The rows of a group lie close to one hidden flat surface of 12 dimensions, which may be shifted away from zero. Surfaces can cross.
(in the rows, 128 means zero)
Some rows, each with its group after it:
[172 116  99 154  81 163  65 113 102  90 129 116  97 157  85 131] : H
[195 187  63 135 125 156 111  90 128 143 121 119 128 104  84 135] : S
[121 117 117 145 145  94 131  66 154  87 156 127 106  88 202 143] : M
[142 123  63 133 171 146 147 138 156 105 136 144 140 202 151  91] : H
[129 131 163 111 106 105  76 159 123 148 137 130 130 109  94  83] : W
[ 99 170 151 148 142  71  81  93 145 129 186 140 148 213 117 166] : W
[139 169 108 154 158 145  93 120 108 103 108 165 180 159  52 143] : W
[122 136 126  79 109  95 119 121  70 102 148 156  96 106 148  84] : S
[128 181 177 144 118 111 146  91 102 109  86 147 102 162 104 119] : M
[179 176  84 118 144 129 118  90 149 123  94 105 158 103 116 130] : S
[126  86 113 115 106 103  77 188 116  84 167 147 142 148 114 143] : S
[127 131 123 149 141  83 122 109 132 144 188  80 105  90 152 133] : W
[115 148 161 118 132 129 146 102  73  68  90 165 174 132 133 180] : S
[145 176 135 144 151 122 112 123 110 132  99 112 177 109  83 131] : W
[145 144 103 175 131 110 147 173 196 152  64  94 152  90 125 125] : S
[115 117  93  77 147 150 113 155  85 160 146 116 178 123 140  96] : H
[138 113 145 115 112  76 120 158 139  69 164 152 130 127 149 144] : M
[ 82 105 105  85 102 146  95 121 102 139 130 163 159 131 143 194] : W
[152 147 155 109 153  64 104  67 178 100 150  98 121  98 161  97] : S
[141 101 123 135 143 158 131 143 191 130  65 113 119 162  71 122] : H
[143 106 116 121 148 147 179 168 166 156 104  91 114 141 154  62] : H
[110  92 168 169 151  98 108 125 146  98 159 108 148  88 193 110] : S
[154 128 127 184 169 131 131 150 159  73 167 161 151 185 110 130] : M
[142 143 121 127 113  73 157 177 186 146 115 128 100  95 106 130] : S
[146 154 114 147 152 118 136 158  97 124 165 141 154  88 116 112] : W
[ 88 159 134 112 148  79 123 135  66 124 157 144 154 151 140 118] : H
[183 135 118  95 149 125 159 183 122 117 138 110 162  91 124  85] : H
[119 125 110 135 146 125 108 133 185 128 166 156 161 182 169 121] : W
[122  88 180 135 125 128  96 152 171 126 127 101 150 165 112 134] : W
[112 149 148 157 136 120  46 103 138 121 127 109 202 215  97 172] : W
[163 144 131 158 182 141 204 183 147 118 167 169 135 134 104 107] : M
[162 109 119 116 121 157 104 125 203 144 122 126 159 116 165 108] : H
[100 128 112 147  99 107  90 152  86 115 120 108 147 184 141 130] : W
[117  93 190 124 130 163 168 126 124 143 159 134 119 111 118 192] : M
[129 127 168 117 155 132 100  80  86  94 188 154 129 109  83 168] : S
[156 178 141  86  58 156 136 127  90 186 103 118 121 137 118 136] : S
[111 133 100 189 167 114  98 122 149 134 183 131 118 154  74 155] : M
[102 115 109 150 143  86 174 129 203 121 142 150 129  99 170 217] : M
[130 137 163 156 110  73 151 144 141 109 148 133  83  95 137 131] : S
[111 161 141 100 169  77 134 106 125 137 116  97 113 191  58 122] : H
[128 147 170 172 145  87 122  61 126  94 122  74 101 139 130 140] : M
[127 149  79  90 150 103  97 189 105 149 121 149 169  74  75  83] : H
[103 149 111 149 154 103 101  95 180 155 127 113 134 168 145 102] : H
[160 137 145  89 112 149 107 146 101 115  92 106 158 196  54 147] : W
[108 145  91 160 170 112 104 147 138  87 121 183 185 162 103 140] : H
[ 94 116 178 142 123 172 161 114 151 178  75 123 144  97 170 135] : H
[116 109 131  87 133 124 172 184 157 115 116 202 133 113 123 129] : W
[126 129  93 136  85 138 134 180 109 144 122 139 115 155 161  90] : M
[125 115 110 129 117 119 113 111  87 114 149 125  55 125  67 135] : W
[107 136 175 102  78  80 137 121 122 143 142 126 101 107 163 164] : M
[144 146 123 140 112 129 154 130 149 141  90  97 158 107 175 147] : M
[ 86 141 195 102  89 111 171 125 135 150 125 184  99 143 171 144] : S
[110 106  76 110 154 120  60  94 137 147 141 111  97 105  55 130] : M
[133 126 151 119 132  64 117 131 115 108 147 101  81  84  94  97] : S
[164 170 163 149 160 135 161 140 107 130 131 125 141 106  77 111] : W
[141 100 101  91 113 140  83 137 163 148 125 104 127 152 120 100] : M
[103 127  88 123 117  55 148 116 135  94  64 104  80  87 143 144] : M
[115 121 176 156 151 130 165 137 141 115 118 120 163 148 172 138] : H
[119 100 107 110 138 146 102 184 114 155 125 120 177  84 117 101] : H
[114 131 149  98 138  54 146 152  91  45 102 155 127 109 109 141] : S

New rows, each followed by its group:
[174 118  90 154 121 171 130 168 120 108 158 123 178 130 105 212] : S
[121 154 156 152 158  85  88  72 147  80 154 162 131 141  75 179] : M
[176 141 150 136 109 113 127 150 118 121 170 104 155  68 127 165] : S
[151 122 107 107 110 110  93 169 138 122  94  79 191 108 162 106] : S
[106 147  81 127 121 103 101 141 106 122  78 145 119 113  44 160] : M
[ 94 114 159 114 106 113 124 111 154 164 104 102 119 117 164 136] : W
[161 132 147 201 136 133 113 113  95  92 138  42 164 126 164 132] : M
[ 90 143 157 132 119  70  99  87 144 163 142 112  85  83 126 132] : W
[121 107  96 112  99 136  93 163  82 122 121 128 134 109 115 119] : W
[117 116 153 107 118  44 118 134 156 115 144  90 103 108 109 175] : M
[166 187 141 160 175 162 161 113  97 135 137 109 199 150 109 152] : W
[112 104 110 158 127  31 115 169 115  32 152 131  88 141 123 131] : M
[114 181 143 106  66  84 116 119  92 114  75 166 115 130 130 133] : M
[103  68 111 154 120  88  90 182 154 119 176  87 129 143  98 201] : M
[106 126 143 128 135 126 132  61 134 169 110  73  48 145 121  91] : M
[154 131 101  70 122 140 174 154  99 111 105 115 170 138 143 170] : S
[147  76 110 113 115 185 116 148 114  82  96 138 145 146 137 112] : M
[ 92 151  78 204 146 106 152 128  71 101  97 150  89 111  86 148] : M
[133 115 185 118 120 165 136 124 144 184 139 108 132  88 146 103] : W
[100 112 105 157 135  85 147 157  89  84  96 126  74 129  71 138] : M
[176 113  86  92 160 135 124 132 161 114 128 105 150  84  91 148] : W
[149 128 115  95 165 134 154 140 107 109 158 155 128 124  65 155] : H
[143 142  77 172 146 134 116  98 134 143 148 104  75 138  90 107] : H
[155 161 113 127 128 127 154 134 128 112 109 153 141 128 155  92] : H
[ 86  89 118 190 137 193  89 128 107 117  85 148 178 119 126 154] : W
[127 131 129 116 100 105 114 107 115 132 125  84  71 177 108 125] : W
[135 135 113 162 149  97 127 105  89  39 132 158 125  90 142 134] : M
[174 132 151 127 131 147 169  96 134 137 156  58 144 116 178 163] : S
[138 123 135 126 175 160 157  93 127 121 168 162 113  86 126 123] : M
[149 138 141  71 122 133 150 100 105 143 187 135 100 119 129 145] : S
[141 135 144 129 175 112 144 108 116 124 151 110 112  74  72 139] : M
[115 147 140 202 141 103 170 154 112 132 108 106  88 118 124  89] : H
[124 138 123 185 136 151  90 121 108 124 150 131 134 179 110 103] : W
[142 147 133 187 133 140 143 180 145 158 144 114 141 197  98 124] : M
[141 128 114 127 111 106 134 137 135  95 188 196  77 117 125 129] : H
[104  84 113 199 175 123 133 153 186  77  91 133 156 141 127 149] : W
[148  70 124 114 170 140 124 146 148 102 170 112 106 135  93 100] : M
[ 89 112 104 132 156 129 158 104 155 116 155 199 107 131 132 181] : W
[107 111 148 158 138 110  28 132 152 110 158 160 149 136  57 132] : W
[ 86 106 153 112 144 122 129 141  83 103 139 178 149  89 136 130] : S
[ 76 105 171 144 145 127 125 141 144 134 139 166 187  94 147 191] : W
[164 129 200 135 128 131 157 127 155 138 151  73 134 153 158 118] : M
[123 129 163 138 127 166 145 136 150 135  95 156 143 178  73 180] : M
[130 118  92 195 149 123 123 147 126 123 235 133 136 108 178 134] : M
[148  84 109 116 126 155 100 132  91  81 144 127 126 109 141  96] : M
[149 134 134 170 178 152  99 124 133  95 132 131 179 152  49 165] : W
[120 176 172 170  94  73 109 124 142 149 177 116 123 178 155 142] : M
[ 81 159 146 163 150 104 138  77 127 130 103 172  91 115  85 154] : W
[130 133 187 156 140 140 164 125 121 143 155 116  97 167 109 120] : M
[ 97 116 123 128 153  89  85  32 200 121 132 115  94 140 130 170] : M
[ 99 104 141 143 119 139  94  56 127 147 150  91 117 102 158 184] : M
[119 159 195 105  98 120 140  97 110 132  77 117 141 150 148 132] : H
[115 134  74 111 139  95 117 119 132 122 159 171 108  66 135 130] : M
